There are 4 nested groupings, the coarsest first. Each group lies inside one group of the grouping before and may be the whole of it. The rows also spread widely along 11 directions, which tell nothing about the answers.
Known rows, each followed by its group in each grouping:
[ -8 -10  13  10 -20   6  10   0 -12  10  26  12  -1  -6  -9 -22  21  14
 -11  13   3  -8   1  -7  -1]	Zepi k_309 baned Toruf
[ -6 -10   0   7   3  25   6   2  -6  21   8   2  -2  -3   0   4  12  -8
 -10  11  13 -11   7   6  23]	rez k_482 tik gitu
[ 20  -1  -6  -6  -5 -14   0   7   7  -1 -16  19   4   8  -4   3   1 -15
  13  -1  -9   6   0   7   8]	rez k_730 dubu kipin
[  1   0  -5  -3  -1 -11 -10 -12   1 -19  -3   2 -18   1   6  -3 -10 -18
  15 -10   6   6  -8  -8   5]	Navak k_987 Sek Kezer
[ -5  -2 -11 -10   6   3   2   3   2  -6  -5   4  -3 -13   2   1 -14   3
  -5 -14  -1  -5  -7 -11  14]	Zepi k_926 nuzaz Lanek
[ 10   1 -10  -1 -10 -28  -1  21 -12  13   8   1   4  15   6  -3  -5  -7
   9   5 -15  -9 -29   8 -36]	Navak k_68 pel Bot
[-12   5  -5 -10  19   2   6   9  -2  25  -8 -14   7 -11   4   4 -10  21
   2   6 -11 -25  -6  -2  -1]	Zepi k_926 nuzaz fepe
[ -7  11  -1 -12  19   6   0   1   4  17   3 -37   0  -2   4  10 -14   7
  -4   1  -6  -8  -2  10   7]	Navak k_987 fabos luzif
[ 10   5  -8  -9  -3 -21  -4  -3   8  -6   3 -17  -2   7   0   2   2  -6
  -4  -7 -12  18   3   9  -5]	rez k_950 Zosi Sele
[  2  13   2 -12  14 -12  -8  -9  -7   6 -16  -1  -1 -12  -1  -4 -28  17
  31   3  -3 -26   7   1   8]	Zepi k_309 fim fubat
[  3  10   5  -2  -9 -13  -2  -9   4  -6 -14   2   1  -2  -3  -9   2  10
   8   5 -12  12   5 -12  -9]	Navak k_781 paduz Gatu
[-16   8  19  18  -2  12 -13 -19 -19  -4  17  -8  -5 -22  -1 -11  -2  12
 -12  10  34  -1  14  -7 -10]	Navak k_987 fabos zinek
[ 10   7   1 -10  -6 -32  -3  18   3  -2 -14   7   6   1  -8   3  -7   4
   1   0  -3   5 -11   4 -27]	rez k_482 tik Rozil
[  0  10  13 -10 -18  13  13 -14   2  -8   4   1 -10  -3   5  -4   1  -8
 -17  -1   6  21  10 -15  29]	Zepi k_309 baned Vud
[ -1  -4  13   6   6   9   0   5  -1  14   0  12   6 -15 -17   1   6  13
  -2   9  18 -19   8   8   8]	rez k_730 dubu novok
[  6   7  -2   3   4  -9 -12   1 -11   1   1  -5   2   0   1   4 -12  -4
   4   5   8   2  -2   8 -18]	Navak k_987 Sek nulam
[ 11   0  14  -5 -17 -19   3  13  10 -14  -7  22   3  -9  -9   4   4   2
  -7   1  20  20  -5  -8 -20]	Zepi k_309 fim mumor
[ 10  -6  -6   9  -7   1  -9  -1 -10  -2  16   4   0   0  -4  -8   0  -9
  -2  -7   4   2   1   7  -2]	Navak k_68 pel pera
[  5  12   9 -14  -3 -10   1  -3  11 -10 -11 -12   1  -6  -2   6  -7   3
  -5  -3   3  21   7  -5   6]	Zepi k_926 fek kina
[  6  -5 -10   2  -8  -8  -3   7  -9  -8  13   5  -3  -1  -4   0  -5  -8
  -6  -8   3   3 -16  -1  -9]	Navak k_781 Kese tenu
[  2   4 -12 -10   4  -5   3   4   8  -1 -14  -4   1  -6   2   7  -7   2
  -3  -6 -14   8  -4  -7  -1]	Navak k_781 seb Pesov
[  2  -4  -5  -3   4 -25  -8   6   1  -7  -9  12  -5  -9  -5  -5  -5   6
  15  -9   1 -15 -14  -3 -12]	rez k_730 dubu kipin
[ -4  -3 -16  -5   4  -9  -6 -13 -10 -11   1   5 -10 -15   0 -20 -14  13
  12 -15 -18 -20   2 -11  12]	Zepi k_309 baned Vud
[  2  13   6   5 -12   5   2  -4 -24  13  -5  18  -4  12  17   0 -13 -25
  16  24   7  -3 -10  -5  -1]	Navak k_987 fabos luzif
[-5 -3  8 -2  5 -5  1  0  2  8  3 -9 -1 -8 -4 -3  4 10  6  4  4 -8  0 -1
  1]	Zepi k_926 nuzaz fepe
[ 11   9 -17 -16   9  15   6  10   4   3   1 -20   7  -4  11  25 -14 -17
 -27  -9   8  23   5  10  16]	Zepi k_309 fim mumor
[  0   4  16  -7   0   3  10   6   0  32   3  -7   9  10 -12  -5  -2  17
   7  20 -18 -18  -1  12   7]	Navak k_987 Sek nulam
[  7   6   0  -3   0  -1   1   1   0   6 -12   4   6  -3  -5   4  -7   4
   3   6  -6   3   6   0   3]	Navak k_781 seb Pesov
[  2   9  -5 -10   6  -3   5   2  -1  10 -12  -8   0   4  16  11  -8 -14
   9   8  -1   4  -5  -3   2]	Zepi k_926 nuzaz fepe
[  4  -8 -16   2   5  28   8   9  -1  18  11  -8   4   0   3  16   4 -18
 -18   2   3   6   1  10  18]	Navak k_781 seb Pesov
[  2  12  19  -4  -2   3   7   8   2  30  -2 -15   9   7   1   7   2   5
   4  22   2  -6   0   9  -7]	Navak k_68 pel pera
[11 -3 -6 -5  2 -8  0  6  9  2 -9  0  4  0 -7  6 -1 -2  6 -1 -7  7 -1  6
  0]	Navak k_781 seb Pesov
[  6  -4  11 -22   0  -4  20  30  27  17  -9  -1   0   8 -13  21   2  -5
  -9   0   1  -4 -20   9  15]	rez k_482 tik gitu
[ -2 -25   0   6   7   8  -6   5  13 -12   4  20 -10 -15 -19   1   6  -1
   1 -13  21  -9  -5  -2  12]	Navak k_987 Sek Kezer
[  9  12 -22   1  12   6 -11   8 -16   4  -4 -11  11  -4  12  19 -22 -13
 -17  -2   7  12   2  12 -16]	Navak k_987 Sek nulam
[ -2   2   0  -1  -3  -3  -3 -10   0   2  -3   0  -7   1   2 -11  -4   0
  14   4 -13  -3   1  -5   9]	Navak k_987 fabos zinek
[ 10   6   3   0 -11  -7  -7  -3   4 -26   1   1  -5  -6  -3   6  -5 -14
 -12 -12  21  31   0  -7  -4]	Navak k_781 paduz Gatu

New rows. What belongs after each?
[ -1   7   0  -4   0 -13  -7 -11   0  -8  -6  -1 -11  -7   2  -7  -5   1
  12  -6  -1  -6  -1  -7   7]	rez k_730 dubu novok
[ 13  -1  -4 -15   3 -11   2  11  16  -3 -13  12   2  -1 -14  11  -8  -1
   0  -9  -6   2  -3   7  11]	rez k_950 Zosi Sele
[  4   0  -9   7   7  -9 -11   3  -5  -1   7 -18   1  -8   4  11   0  -7
  -5  -1  17  12  -2   6 -23]	Navak k_781 seb Pesov
[  2  -5  -7   8   6   4  -6  11  -8  14   3   5   4  -5   1   4  -1   1
   2   6   7 -14  -6   6 -12]	Navak k_68 pel Bot
[  3  -9  -6   5  -7   8   1   1  -8   9  13  11  -4   4  -1 -10   2  -6
   3   0  -7 -13  -6   2  13]	Navak k_68 pel Bot
[ 2 -2  0  3  3  1 -7 -5  1 -3 -3  2 -2 -5 -3  0 -4 -2  5  1  4  2  3  1
  3]	Navak k_987 fabos luzif
[  8   3  12   0   4  -8  -6  11   7   8   6 -18   6   1  -9  14   2  -1
  -6   7  19  12   0  17 -18]	Navak k_987 Sek nulam
[ -8  -2   7  -1  13   0   1   6   2  21   3  -9  -2 -10  -5   3   6  10
   5   8   9 -25  -5   6   1]	rez k_730 dubu novok
[ 10  -3  -4  11  -7   0  -4  -3 -12  11  12  -3   8   5  -5  -5   8  -5
   1  11  -5   7  11  14  -5]	Navak k_781 seb Pesov
[ 14 -10 -10  -5 -18 -22  -2  -4 -12 -17   8  27 -11   3  -9 -25 -11  -7
  19 -14 -19  -9  -9  -3  10]	Zepi k_309 baned Vud
[ 11  -9 -10  12  -9  -4  -7  -7  -3   8  10  -2   5  11  -1 -16  19  -1
   8   7 -24   5  13   9  -2]	Navak k_68 pel Bot
[-11   7  16  -4   8   1   4   5   3  12  -9  -2  -3 -13  -7   2  -7  20
   9  10  10 -21  -9  -8  -3]	Navak k_781 paduz Gatu
[ -3  -1   3 -13  -5   1   6   0   7  -2  15  -9 -17   2  -2  -5  -8  -4
  -1 -14  -5 -10 -20  -5  25]	Navak k_68 pel Bot
[ 14  -8 -15   7   4  14  -4   4  -2  11  -6  15   6   2   0   6   1 -12
   5   3  -2  -3   8  10  13]	Navak k_68 pel Bot
[ -6  12  -4 -13  -2 -18   6  11  -7   7  -1  -6   1  -7   9  -1 -14  12
  -2   2  -8  -8 -20 -10 -22]	Zepi k_309 fim mumor
[  3   4  -8  -1  -1 -15  -5   2  -4  -2  -6  -1   1  -5   0  -2  -6   4
   3   0  -8   4  -6  -5 -17]	Navak k_781 seb Pesov
[  2  -2  -6  -3  -5   8   9  12   1  16   7  -1   3   5   3   2   4  -3
 -12   3 -12  -1 -10   1   3]	Navak k_68 pel Bot
[  5  16  11   4  -6   2  -8 -19 -31  -1  15 -10  -3  -3   4  -7 -20 -10
   7   9  20   1  15   8  12]	Zepi k_926 fek kina
[ -8   3   3  -9  -2  -6   7  -4   1   7 -11  12  -7  -5  -1 -16  -3  17
  13   2 -20 -23  -8 -14  15]	rez k_730 dubu kipin
[ 14  14   2 -15 -10  -5   3  -5   2  -6  -6  -2   1   4   5   6 -11 -14
  -2  -1  -2  24   9   0  13]	Zepi k_309 fim fubat
[  4  18  -1   0  -6  -3  -2 -10 -19  15  -4  -8   7   7   7  -8  -7  -1
   1  16 -13   1  16   7   0]	rez k_482 tik Rozil
[  0 -12   0  -7   4 -12   4  13   6   5  -4  12  -3  -5  -8  -2  -2   5
  15  -2  -3 -19 -17  -3   2]	Zepi k_926 nuzaz fepe
[  3  24  14 -13 -15  -5  12   7   3   3 -11  -4   1   6  15  16   0 -17
 -19  10  14  27  -9 -10  -7]	rez k_730 dubu kipin
[  8   7  11   2 -16 -10  -4  -2   1 -10  -1   5  -4   1   2  -2   3  -7
  -2   2  11  18  -1  -6 -10]	Navak k_68 pel Bot
[ -1   9   6  -6 -16 -13  -1 -16 -10 -10  -3  13  -9  -2  -7 -26 -11  10
   5  -3 -18  -5   5 -12  13]	rez k_482 tik Rozil
[  0   6   8   7 -13   3   1  -1 -19  16  12   6   3   4   0 -13  -5   3
   2  12  -2 -13  -3   1  -7]	Navak k_68 pel pera
[  9  -6 -10   1   5   4 -12  -7   0 -11   2   7  -9  -7  -5  -4 -13  -7
  11 -17   4  -9   2   3  20]	Navak k_68 pel pera
[-15  -7   5   2  -1  14   4   0  -5   1  19   2 -14  -9  -1  -6  -3  -1
  -9  -4  12 -14 -18  -9  13]	Navak k_987 fabos luzif
[  8   2   4   0  12   6  -7   6   4  16   2 -14   9  -6 -11   9  -5  10
  -2   2   9 -10  10  19   3]	Navak k_68 pel Bot
[ -8   7   9 -13 -13 -11  10   1   9 -14 -13  13 -10 -15   4  -6  -2  11
  -8  -5   0   9 -10 -30  -3]	Zepi k_309 baned Vud
[ -3  -8  -6 -21  -6  -6  18  17  21 -10  -9  15 -15  -7   4   7   1  -8
  -7 -16  -2   4 -28 -23  13]	Zepi k_309 baned Vud
[  0  -3   4   0  12   2  -7   1   0   0  -4  -1   2 -17  -8   7  -6   7
   5   2  20  -6   8   3   7]	Zepi k_926 fek kina
[  1   0   7 -10  12   0   3   3  16  10  -8 -14  -2  -8  -4   8   3   9
  10   5   7  -8   8   4  13]	Zepi k_309 baned Toruf
[ -9   2  -3   0   1  -2  -1  -7  -1   5   9 -19 -10   3  10  -5   2  -3
   4   3  -9   0  -9  -4  -2]	Navak k_987 fabos luzif
[ -3  -5  -7   1 -11  -4   2   1  -7  -1   7  12  -7   1   2 -13  -3  -2
   0  -2 -14  -5 -15 -10   0]	Navak k_987 fabos zinek
[  2   7  -8 -13   6  -7   3   4  -1   7  -3 -16   6  -1   2   2 -12   7
   1   0 -17  -1   0   4   6]	Zepi k_926 fek kina
[ -9   1 -15  -1  -3  -1   7   9 -14   8   5   3   1 -10  15  -3   0   3
 -16   2  -5  -5 -12 -14 -17]	Zepi k_309 baned Vud
[  7  12  15  -2 -19  -6   4 -11 -23  13  16   9  -3  14  -5 -14  -9  -7
  10  17  -4 -11   2  10  12]	rez k_950 Zosi Sele
[  0   4   0  -7   8 -14  -6   6  -3  -6   0 -10  -4 -12   1   8 -13  -1
   5  -5  17  -4 -12  -2  -8]	Zepi k_926 fek kina
[  8  -6 -11  -5   5   1  -2   7   8   3   8 -12  -4   3  -1   5  -2  -8
  -2 -11  -5  -1  -6   9  11]	Navak k_68 pel Bot
[  2   7   1  -4  -9 -10  -2  -3  -2 -15  -7  15  -7  -9   0  -5  -6  -3
  -5  -8   4   6  -4 -14   3]	rez k_730 dubu novok
[  2  -2  -8  -7  -2   8   7   4  -2  10 -13  25   1  -1  -4 -10 -14   9
   8  -2 -27 -23  -6  -8  23]	Navak k_68 pel Bot
[ 13   6  -1  -4 -16 -10   4  10  -4   7   9  -1   3  16   4   0  -2 -15
  -4   4  -9  11 -13   6  -8]	Navak k_68 pel Bot
[-11  17   6  -7   4  -6   2  -3  -2  13  -5 -16   0  -8   7  -4  -3  17
  -4   8  -8  -9  -1  -7  -5]	rez k_730 dubu novok
[  4  12   9   9 -19  -2   6   0 -25  20  11   6  11  10   6 -10   8  -4
  -8  24  -4   4   3   5 -14]	rez k_730 dubu kipin
[  6   2   0 -14  -4 -14   7   7   5   3   4  -9  -2   1  -1  -2  -2   2
  -1  -4  -8   2  -6   1  -1]	Zepi k_309 baned Vud
[  9  -7 -17   4   9 -10 -19   0   5 -16 -12  10  -6 -12   0   3  -9  -6
  16 -17   7  -4  -1  -2  -6]	Navak k_68 pel pera
[ 10   9 -14 -23  14 -23   2  23   1  14  -8  -8   1   8   3  23 -27 -11
  11  -3  -5 -19 -28  18  -9]	rez k_950 Zosi Sele
[  8  29   0 -21  -1  -2   6   3  -3  -4 -25  -1   3  -8  17  19 -29  -9
  -9   0  10  17   1 -11   1]	Zepi k_309 baned Vud
[ -9   5  15   2   4   0  -3  -4  -3   9   8  -8  -3 -13  -7   1   3  13
  -6   9  19 -10   6   2  -3]	rez k_950 Zosi Sele
[  0  11   8 -11  -1  -1  11  16   7  16  -5 -12  10  -5   5  17   3   5
 -15  13  10  11  -3   1 -14]	Zepi k_309 fim mumor
[ 16  -3   7 -14 -18 -13  13  16   8   1  14   4   4   8 -14  -1   1  -4
 -10  -3  -6  12  -9  10   4]	Zepi k_309 fim mumor
[ -4  -1   7 -12  -6  -9   6  -2  16  -9 -15  19 -12  -6  -7  -3   1   5
   6  -3  -5  -3  -7 -17  14]	rez k_950 Zosi Sele
[  4  -1   3  -9  -2  -3   6  11   7  15  13 -18   3  11  -8   3   1   1
  -9   2 -13   2 -11  13   1]	Navak k_987 Sek nulam
[  1  -6   8   3 -14   9   4  -4  -6   9  26  -3  -8   8  -4 -12   7  -7
  -4   3   1  -6  -6   4  17]	Navak k_68 pel Bot
[  7 -13 -12   0  15   3  -4  24  16   3  -5  -3   3  -6  -1  28   3 -15
  -8  -5  19   9 -12  12 -10]	Navak k_987 fabos luzif
[ -7  -6  -7  -1  23  33  -3  -6   5  16   4 -17  -3 -11  -5   7  -5   6
  -5  -3   1 -16  13   9  35]	Navak k_987 Sek nulam
[ -4   0  12  17  -8   7  -9  -9 -16   1  15   2   4 -10  -8 -11   7  10
 -13  11  14   5  12   0 -13]	Navak k_987 Sek nulam
[ -3  -7 -10   7  -6   0  -4  -8  -8  -7   7   9  -7  -8   1 -12   2  -1
   1  -5  -6   0  -3 -12   1]	Navak k_781 seb Pesov
[ -2   8  13 -12 -21  14  26   6   0  15  -6  18   4   9   6  -2  -1  -6
 -12  15 -12  10  -6 -15  22]	Zepi k_926 nuzaz Lanek
[ 22   1  -8   6  -5 -29 -19  -3  -2 -13  -4  -4   8   3  -9  -1   1  -4
  13  -1  -5  20  10  13 -26]	Navak k_781 Kese tenu
[ -8   1   4   4  -2   8   0 -15  -7  14   3  -1  -6   4   1 -17   3   7
  13  12 -18 -13   6  -4  14]	Navak k_987 Sek nulam
[ -8  -2   3   0 -16   4   9  -1 -13   6   9  23  -6  -2  -4 -24  -7  13
  -1   0 -20 -23 -15 -16  12]	Navak k_68 pel Bot
[ -8  -3  17   4   9   2  -1   7  -4  16  17 -16  -7  -9  -7  10   1   4
   7  11  32 -22 -16   7  -9]	Navak k_781 Kese tenu
[ -5   9  18  -8  -6  -1   6 -11   7   4   1  -6  -8  -1  -4  -3   4   6
   0   9   1   1   6  -5  15]	rez k_950 Zosi Sele
[  5   2  -2   4   2  -2 -10  -7 -13  -1   4  -4  -2  -6  -4  -2 -11  -2
  10   0   6  -8   2   5  -1]	Navak k_781 Kese tenu
[ -4  12  15 -14 -12  -3  10 -11   4  -1  -3   4  -9  -1  -5 -16  -4  10
  -1  -2 -17  -6  -1 -13  26]	rez k_730 dubu novok
[  8   9  14  -7 -15 -28   4  10 -10   7   4   2   3   5  -1  -5  -3   2
  11  13   3  -2 -11   2 -27]	Zepi k_309 baned Vud
[  6   2  -3 -13  -7  -1   7  11   4  -2  -5  12  -1   5  -2   6 -13 -11
  -8  -6  -6   8 -15  -3   6]	Navak k_987 Sek Kezer
[ -5   8   6   2   8  -1  -8 -10   6   1 -17  -9  -3  -5   9   7   4  -2
   9  12  11  12  10  -7 -12]	Navak k_987 Sek Kezer
[  7  12  13   0 -12  -2   3  -5 -16  11  13  -6  -2  12  -2  -6 -10  -9
  11  13   3  -4  -4   7   4]	Navak k_781 paduz Gatu
[ -7  -2  -9   3  -3  -3  -4 -14  -1  -2  14 -23 -11   1   7  -9  10  -2
   3  -1 -10   6  -3  -7   0]	Navak k_781 Kese tenu
[ 10   5   9  -2 -16   3   9   6  -7   8   2  16   2   9  -7  -1  -5 -11
   2  11   0   2  -8   2   9]	Navak k_781 paduz Gatu
[ 10  -5  -1   0   3 -14  -9   0   7  -4   2   0  -5   0 -10   6   4  -9
  10  -1  11   1   2  12  -1]	rez k_950 Zosi Sele
[ 8  8 20 -8 -2 -7  0  2  7  9 -8 -3  2  9 -9  6 -4 -3 14 14  6  4  2 11
  1]	Navak k_987 Sek Kezer
[ 12  10   8 -18 -13 -21  -3 -15   5 -16  -8   6 -12  12  -8 -16 -22  -5
  24 -11 -23   4  -3  -2  21]	Navak k_987 Sek Kezer
[ -2   5  -1   9   0   9  -4 -19 -17  10  -1  -2  -1   1  15  -7   0  -9
  16  16   3   0  17  -3  10]	Zepi k_926 nuzaz Lanek
[ 18  -5 -28  17 -18 -10 -12  -3 -38  -8  25  13   7   5   0 -16 -10 -18
  -9  -7 -11  10   0  11 -18]	Navak k_781 seb Pesov
[  9  11   2   7  -1  -5 -13  -9 -20   7   6  -6   5   4   0  -4 -14  -4
   7  11   4   1  10  14 -10]	Navak k_987 Sek nulam
[ -5   3   0   6  -2  -4  -8   4 -18   0  10   6  -5 -12   2  -7 -14   6
  -2  -2  13 -18 -15  -6 -16]	Navak k_68 pel Bot
[  0   5  -6   2  -1   3   3   4 -12  17   0   6  -1   7  14   9   2 -18
   1  17   5  -5  -6   1  -5]	rez k_950 Zosi Sele
[  3  -2  -6 -13   3   0   7   7   4   3   1  -4   0   0  -2   6  -7  -4
  -2  -4  -7   2  -6   1  18]	Zepi k_926 fek kina
[ -1  -3   8  -4 -13  -5   6   2   3   3   1  15  -2   2  -9 -13  -1   8
   2   3 -16  -4  -8  -6   6]	Navak k_987 fabos zinek
[  3  18   1   0  17 -11 -14  -6 -10  18 -18 -21  10  -6   4   7 -15  14
  26  20  -1 -13  12  11 -19]	Navak k_781 Kese tenu
[  0  16   0  -7  -1 -10   1  -9 -17  13   4 -15   1   2   6 -14 -13  11
  12  10 -18 -14   8   2   1]	Zepi k_309 baned Toruf
[  0  12 -11  -3  -4   7   1   4 -15   6   9  -7  -2   1  15   3 -15 -11
 -15  -3  -1   1 -11  -4  -1]	Navak k_68 pel Bot
[  5   4   4  -6  10   1  -3   1   2   5  -6  -3  -1  -9  -9   9 -16   3
  11   0  11 -11   1   7  11]	Navak k_781 seb Pesov
[ 11  -6 -12   6  -8 -12 -11   8  -2 -17   7   9  -3  -5   0   1  -2 -14
  -9 -16  10  13 -12  -2 -19]	Navak k_68 pel pera
[ 17  10 -20  -3  13  -7 -11   7  -1   4 -10 -24  10   2   9  25 -10 -17
  -1   1   4  19   4  15 -16]	Navak k_781 Kese tenu
[  5 -11  -7  -4  -8 -14   0  10   4 -10  16   1  -9  -1   2   3   6 -17
  -4 -11  10  11 -18  -2  -7]	Zepi k_309 fim fubat
[  2   1  10   6 -12 -21  -5   3  -5  -2  -4  13   8 -10 -15 -13   3  23
   3   8  -5   2   0  -6 -28]	Navak k_781 seb Pesov
[  1  -7   4   2   7 -22  -9   9   1   3   9  -2  -1  -9 -15   1   2  11
   7   0  13 -16  -8  12 -20]	rez k_950 Zosi Sele
[ 11   3  -9  -1   2   8  -1   6  -5   4   8 -11   7  -4  -4  13  -7 -10
 -19  -4   9  15   5  12   3]	Navak k_781 seb Pesov
[  4  14   3   8 -24  14   2  -9 -21   4  15   2   7   4   7 -12  -1  -5
 -24   8  -5  18  11  -4   0]	Navak k_68 pel pera
[ -7  11   6  -7   3   0   3  -1  -6  16   0 -15   3  -4  -3  -5  -8  17
  -8   6  -8 -14   5   2   6]	rez k_482 tik gitu
[  4  -1   0  -8  16  -8  -5  10  25   6 -18 -13  -7  -1   8  22   6  -9
  19   1  14   1 -10   1  -6]	Navak k_68 pel Bot
[  6  -2   4 -11   3  -1   9  14  11  18 -10   1   1  13  -1  12  -1 -10
  11  10  -6  -3 -12   7   4]	Navak k_987 Sek Kezer
[  6  -6   1  -8   2  -8   0   4  10  -1  -1  10  -5  -2 -13   3  -3  -2
   6  -4   3  -8  -4   6  13]	rez k_950 Zosi Sele
[  7   4   3  -1   7  -4  -7   7  -2  13  13 -22   1   3  -1   8  -6  -3
   3   2  12  -7  -4  18  -6]	Navak k_68 pel Bot
[  7  -2  -9  -9  -4  12   7   6   4   0   4  -1  -2   1  -5   6  -5 -13
 -22 -12  -5   8   3   5  30]	rez k_482 tik gitu
